The rows of a group lie close to one hidden flat surface of 12 dimensions, which may be shifted away from zero. Surfaces can cross.
(in the rows, 128 means zero)
Known rows, each followed by its group:
[107 161 117 151 105 100 126 109 116 116 101 128 137  85 104 100  90 115
 185 133 162  90 120] => G
[133 124  85  85 189 163 140 139 127 117 122  82  81  87 196  85 111 151
  98 126 127  86 145] => V
[129  99 136 106 130 116 154 137 157 108 110 140 116 167 143 143 116 112
 115 140 138  99 120] => R
[163 109 104  86 145 163 111 197 116  78 162 134 106  84 163 126 146 130
 138  84 175 161  98] => Y
[127 101  90 128 120 161 112 182  69 101 151 132 148 114 133 108 145 147
 150 105 175 164 146] => C
[122 112 152 107 137 135 102 124 102 130 102 147 100 140 142  92 120 106
 120 148 183 149 134] => Y
[140 202  84 134  98 113 120 189 113 139 131  56 102  97 142  96 137 207
 169 144 150 107 146] => Y
[115 135  93 150 144  71 142 133 134 150  87 146 110 154 151 164 157 152
 127 148 129  94  79] => R
[130 159 175 100 175 139  89 121 118 187 125 166 118 137 149  99 156 114
 167 184 134 175 143] => G
[125 139 133 119 137  92 134 117 144 139 112 110 130 146  82 144 139 179
 129  99  76 121  78] => Y
[146 111 156 110 118 118 144 149 153 116 131 126 107 138 165 130 125 126
 132 146 130 123  96] => V
[139 154  90 119 125 120 159 149 156 173  86 139 140 113 129 188 165  91
 140 201  97 139 148] => C
[118 137 127 155 140  95 117  98 125 161 122 129  91 176 158 110 130 169
 152 168 125 141 138] => C
[133 165 130 102 123 125 115 137 156 133 116 150 118  92 111 140 156 130
 138 164 105 163 121] => V
[135 116  86 119 107 146 141 139 115 122  97 115 163 120 110 195 114  95
 112 119 121 159 160] => V
[138 141 104 171 117 146 123 125 119 122 155 137 165 138 152 156 107 113
 139 130 137 147 195] => Y
[162 161 155 124  85 151 134 108 180 124 151  79  77  74  64 124 125  86
  84 142  99 152 152] => C
[128  79  84 135 146 129 165 149 142  72 161 123  80 137 134  91 124 147
 153 121 142  87 122] => C
[133 119 129 126 152 124 152 148 120 161 118 120 177 169 146 152 129 112
 166 123 128  85 133] => G
[118 105 100 180  86 137 110 128 119  81 170 155 106 124 132 121 140 154
  82 125 153 164 147] => V
[100 109  76 155 114 119 135  97 115 114 116 157 100  61 105 132 152 127
 118 152 105 176  90] => G
[138 116 104 160 180 107 162 113 134 188 140 116 111 150 180 154 167 123
 146 137  96  81  81] => R
[155 185 123  95 158 128 117 178 142 175 119 128 149 138 152 176 168 146
 144 140 109 132 127] => G
[141 120 141 140 120 142 136 121 122 150 147  73  73 151 102  70 129 138
 161 164 129 157 166] => V
[130 152 106 146 133 126 128  96 142 137 143  98  88 104 129 131 130 160
  87 120  85 127 121] => Y
[128 146 139  95 148 147 147 137 150 163 122 115 155 113 121 122 153 136
 141 153  75 101 131] => R
[144  89 116  77 140 150 143 165 141  76 117 135  50 106 153  76 110  84
 149 175 186 136 144] => Y
[109  80  90 149 131 115 143 118 140  85 132 195  96  94 146 132 160 103
  95 137 149 114  76] => R
[126 157 152  84 150 149 104 120 154 134 124 138 115 137  94 100 142 147
  88 146 109 139 173] => C
[124 108 137 142 125 133 138 106 143 104 144 146 122 145 139 121 111 106
 101 129 139 106 142] => G
[138 104 131 108 135 160 136 146 109 141 140 113 150 129 106 126 138 120
 142 112 114 149 133] => G
[130  95 102 129  99 140 170 147 136  87 131 112 155  99 157 160 110 109
 111 118 110 100 124] => G
[169 200 204 118 128 158  87 129 168 167 173 141 156 125  86 134 147  92
 154 131 115 155 169] => V
[134 121 148 145  96 150 112 132  99 144 150 148 220 120 125 180 149 131
 125 105  85 190 131] => Y
[133 102 121 112 119 134 139 146 117 119 124  98 133 122 108 129 132 137
 116 102 117 140 111] => C
[175 132  80 145 117 164 140 181 134 103 184  85 121 131 127 154 124 142
 161 103 126 162 182] => Y
[ 85 124  56 183 153 111 139  45 118 150 120 159  82  67 114 120 149 130
 144 184  78 172 119] => V
[124 163 135 159 100 145 113  87 107 157 133  89 153  74 132 137 105 104
 118 130 102 149 157] => Y
[140 155 140 107 112 131 148 151 126 152 104  87 196 127  93 159  95  91
 199 118 115 105 141] => G
[121 163 135 170 104 116 110 143 108 182 139 122 123 132 179  99 177 177
 132 184 133 122 137] => R
[121 125  87 150 132 137 122 128 102 128 140 116 102  99 106  88 142 157
 137 135 131 148 148] => G
[156 158 142 126 113  84 105 140 152 115 121 110 114 193  95 188 105 162
 129  73 134 157 103] => G
[130 119 126 124 150 123  94 120 120 140 128 138  68 118 168 126 170 154
  55 130 133 169  88] => Y
[151 161 135 113 134 148 134 155 162 122 162  77 100 127  78  71 128 157
 153 118 118  98 169] => C
[126 115 105 153 111 127 146 151 102 129 134 127 177 110 177 164 139 124
 131 115 136  93 103] => V
[130 134 148 144 136 148 110 147 130 157 162 182 156  80  61 117 228  92
  81  98 144  93  67] => R
[121 106 111 153 146 131 127  69 148 114 150 139  59 118 140 111 124 119
  90 151 108 157 139] => C
[129 186 137  95 115  98  71 168 113 120 107 125  87 105  80  79 147 188
 169 122 173 157  91] => G
[136 133 181 127 111  93 107 170 136 123 117 168 112 206 120 105 141 109
 147 138 228  94 119] => R
[143 121 143 112 123 170 124 103 138  99 147 105 109 103 146 115  80  93
  85 127 126 157 183] => R
[137  89  88 116 155 145 168 139 138 108 118 136 157 152 187 191 111  84
  97 116 127  96 148] => V
[140 141 122 153  81 118 123 120 115 147 117  62  88 129 149 133 122 156
  71 138 119 153 141] => Y
[151 122 148  91 140 140 140 144 152 119 127  90 113 167 160 134  98 131
 104 116 124 110 148] => R
[108 104  91 104 129 115 162 125 139 108  93 117 157 148 126 177 117 191
 119 122  44 145 126] => R
[112 114 165  79 145 104 101 126 158  83 103 200 141 162 139 150 121 142
  79 105 135 116  90] => C
[108 138  77 140  96 123 118 151  97 111  97 113 114 114 100 112 130 161
 131 156 152 152 157] => V
[107 185  98 166 125 118 101 137 111 156 137 157 168 118 157 126 159 172
 138 151 125 114 160] => Y
[127 165 124 144 116 139 100 117 113 141 147  84  92 102  99  87 146 170
  94 118 124 144 144] => V
[133  74 119 175 131 138 172 108  99 155 165  98 123 104 167 107 139 117
 178 135 102 119  90] => V
[149 134 122 159 103 116 104 209  97 139 158 126 160 193 107 144 181 178
 156  88 168 147 117] => C
[133 137 102 102 170 171 120 116 129 116 145 114 113  78 111 115 121 123
 102  96 110 147 155] => V
[160 131 151  93 165 162 118 162  90 173 142  91 180 121 177 161 140 126
 152  68 104 151  97] => G
[155 123 137 163 131 129 117 115 133 121 172 161 145 116 136 178 130  92
 155  82 122 181  87] => C
[118 125 108 144 157 131 142  98 148 156 139 141 136 143 136 163 151 137
 103 136  72 124 132] => R
[134 169 144 143 118 124 105 103 108 156 126 104 109  64 163 105 108 106
 163 154 144 145 123] => R
[142 132 148 109 136 133 142 152 143 159 131 111 139 106 171 134 158 124
 119 127 103  90  80] => R
[118  92  77 163 115 117 154 130 110 129 112 112 102 141 136 135 145 133
 104 153 135 128 139] => C
[143 144  96 199 163 139 116 115 140 127 204 155 126 143 139 130 139 119
 147  98 144 106 166] => C
[129 135 130  99 123 111 110 152 124 100 118 127 108  97 154 113 130 168
 129 111 142 135  73] => Y
[105 111 119 164 149  91 133  77 132 107 121 176 129 153 102 138 102 105
 143 103 140  97  98] => G

New rows, each followed by its group:
[111 130  89  96 121 132 121 136 127  84  97 131  76  92 136 105 104 142
 119 163 152 159 157] => V
[121  87 106 162 117 143 129  82 124  91 156 131  93 109  93 125 115 119
  98 112 110 180 129] => G
[145 217 191 117 136 132  77 125 129 146 157 105 146 114 139  83  88 152
 199 104 146 119 151] => C
[104 129 119 130 128 114 136 132 121 125 105 159 138  89 163 119 136 116
 134 154 149  90  92] => G
[112 148 119 140 165 115 121 106 123 139 123 167 140 139 175 133 112 122
 171 148 136 116 139] => C
[124 156 123 126 136  97 115  89 143 125  99 132 144 144 144 202  95 144
  92  98  94 152 111] => R
[162 166 154  88 119 142 111 192 173 129 138 136 144 141 114 166 178 146
  81 110 119 122 117] => V
[108  76 114 195  73 127 124 114  91 102 143 166 128 117 108 121 148  99
 103 133 169 154 119] => R
[135 103 118 121 114 183 144 117 122 127 150  76 126 114 127 111 114 116
  82 134 100 139 196] => R
[122  98  56 187 101 131 159 164 104 140 133 129 162 167 162 175 167 138
 101 150 135 110 168] => V
[112 138 109 132 161 124 114 128 113 140 120 142 134 134 124 115 138 123
 105 108 162  81 129] => Y
[155 128 104 131 163 156 119 136 126 148 155 127 113  87 153 161 165  94
  88  98 123 145 106] => Y
[100 138  83 140 138 132 147 135 139 135 123 130 123  98 123 100 166 151
 108 163 114  67 144] => Y
[154 145 145  96  76 100 133 192 109 143  73  86 126 118 149 155 137 119
 147 141 164 130  79] => Y
[126 139  79 126 144  87 149  98 136 125  76  88 102 157 158 187  71 135
 114 122 109 120 130] => R
[136 123 153 115 129 130 112 117 136  93 142 142 108 115 193 126  94 120
 117 113 148 137 115] => G
[129  92 122 134 127 123 148 113 164  89 136 162 108 135  97 144 118  82
 126 128 135 122 123] => C
[122 146 104  92 135 140 118 155 120 111 110 101 101  94 113  89 131 162
 127 132 144 130 142] => V
[121 146 207 116  74 118 112 133 110 130 102 122 165 121 121  93  89  90
 129 126 185  84 119] => G
[121 114  85 109 153 135 173 121 104 167  89  89 153 100 111 143 120  98
 198 149  92 130 131] => V
[134 138 147 102  90 113 122 152 129 143  89 139 146 100 123 174 153 123
 111 139 113 166  80] => G
[131 117 110 139 126 140 148 132 132 141 129 112 127 142 111 137 141 112
 110 144 123 125 156] => Y
[120 182 118 128 137 111 120 110 167 161 112 185 123  91 136 154 166 115
 152 203  94 151 127] => V
[135 148  98 116 178 162 144 130 159 130 158 123 110 103 124  92 130 118
 164 162 108 112 186] => C
[112 133 132 116 137 134 122 119 119 117 117 142 141 107 118 105 100 105
 159 137 144 121 147] => Y
[126 138 128 108 147 130 135 149 106 190 101 139 154 134 120 124 174 122
 168 178 120 136 131] => G
[131 193 140 149 111 112  96 151 144 151 133 151 174 144 126 158 154 138
 103 129 152  98 153] => V
[149 132 147 130  84 114 119 150 138 101 137 111 113 117 126 140 128 138
 113 106 141 145  85] => C
[106 132  73 143 134 145 128 170 104 102 134 158 164 109 165 126 139 146
 127 130 167  93 164] => V
[148 118 123 128 109 135 128 142 143 108 145 143 114 124 163 156 135 135
 137 148 116 191 136] => Y
[102 123 102 147 125  96 137 147 119 121 117 145 145 141 105 128 158 160
 124 108 137  80  87] => V
[129 141 117  90 177 148 130 129 166 129 136 148  81  94 139  97 146 131
 151 180 105 136 146] => V
[117 111 122 182 119 118 117  92 141 105 156 184  97 155 177 124 114 109
 118 169 157 144 171] => V
[128  87 122 144 109 136 154 124 107 117 137 137 160  98 135 140 118  93
 191 131 116 152 108] => V
[102  89  91 156  91 113 152  97  91 103  81 144 181 118 109 195  76  60
 161 130 130 168 137] => V
[159 130 108 101 114 131 131 148 138  80 137 102  91 105 167 141  87 159
 176 133 118 193 132] => G
[126  78  97 127 151 129 145 107 139  82 148 134  99 153 188 153  94 163
 116 116  93 164 132] => R
[137 106 140  99 120 134 139 133 133 100 113 115 104 128 165 129  81  99
 140 137 145 140 134] => V
[134 141 132 107 134 121 119 174 119 131 118 142 153 163 113 124 146 160
 159 125 148 122 136] => C
[123 105 123 143 122 117 153 129 129 149 122 119 156 168 121 160 144 131
 119 122  99 124 121] => R
[137 148  92 117 158 113 136 144 178 112 130 167 137 124 121 198 156 131
 102 101 105 109  90] => G
[159 121 127 108 122 133 151 180 152 126 142 100 127 147  74 146 155 138
 156 111 108 134 104] => C
[117 119 152 133 129 116 125  89 127 115 116 158 147 156 123 151  87  98
 135 122 128 144 143] => Y
[156 123 142  94 123 145 145 178 131 141 129 100 140 138 112 118 136 118
 174 148 127 132 144] => V
[142 144 131 156 119 125 143 141 104 179 138  87 171 108 167 148 142 127
 140 106 112  81  93] => V
[127 137 120  93 173 142 124 119 170 101 119 196 149 134  85 166 121  85
 130 124 118 141 159] => V
[128  54 149 111 115 144 150 130 115 132 108 120 114 183  88 123 133  98
  85 139 139 156 144] => Y
[113 164 134 127  98  92 109 133 122 132  74 113 128 173 105 129  94 135
 113 141 174 107 161] => V
[123 231 128 126 113 128  75 178 129 161 132 139 171  98  72 110 188 180
 129 130 143 109 146] => V
[113 118 158 101 158 122 121  77 139 128 119 138 110 131  74  99 106 134
 149 122  86 156 111] => Y
[147 139  88 121 175 156 121 151 129 135 168 102  84 121 103  97 161 168
 139 102 126 134 144] => Y
[108 130 129 110 143 142 150 117 129 120 121 135 172  88  70  96 115 104
 171 121 111  88 136] => Y
[146 192 164  89 152 112 108  87 168 167  93  98  95 125 107 153 100 102
  98 135  99 135 133] => V
[123 147 122 120 128 128 140 114 140 134 114 128 132 105 132 144 115  92
 136 159 121 122 148] => C
[137 142 120 128 156 114 127 123 156 135 146 132  97 138 161 121 135 158
 146 144 105 123 115] => C
[169 158 154 119 161 177 125  99 140 189 172  79 108  84 133 119 139  99
 137 142  69 161 156] => V
[141 136  96 144 121 108 152 179 145 171 112  98 156 221 135 196 178 170
  78 124 118  82 147] => G
[124 103 126 109 130 137 130 142 121 104 124 147 130 114 145 128 127 106
 117 123 152 130 124] => Y
[159 102 143  98 137 142 125 138 135 128 132 135  83 109 148 145 147  90
 114 144 130 194  98] => Y
[129 126 126 114 168 130 105 155  98 140 113 139 130 151 123 115 139 106
 117  87 202  91 117] => Y
[131 153 139 118 115 141  90 105 117  80 142 123 110  56 164 112  90 128
  98  94 149 149 120] => V
[125 162 110 142 112 123 106 141 115 118 126 124 123  91 183 129 118 147
 114 134 154 126 134] => Y
[111 146 136 132 177  98 107  60 152 120 120 172 107 167 114 124  88 132
 153 129 118 142 141] => Y
[126 149 133 126 150 143 119  96 122 120 131 132 134 111 149 114  78  89
 140 121 152 121 174] => V
[133 134 142 107 128 144  95 146 126  94 150 143  98  94 122  89 136 142
 113 112 162 155 119] => R
[124 134 129  90 158 124 151 126 153 142  92 130 162 165  41 158 130  99
 130 104 106 100 133] => R
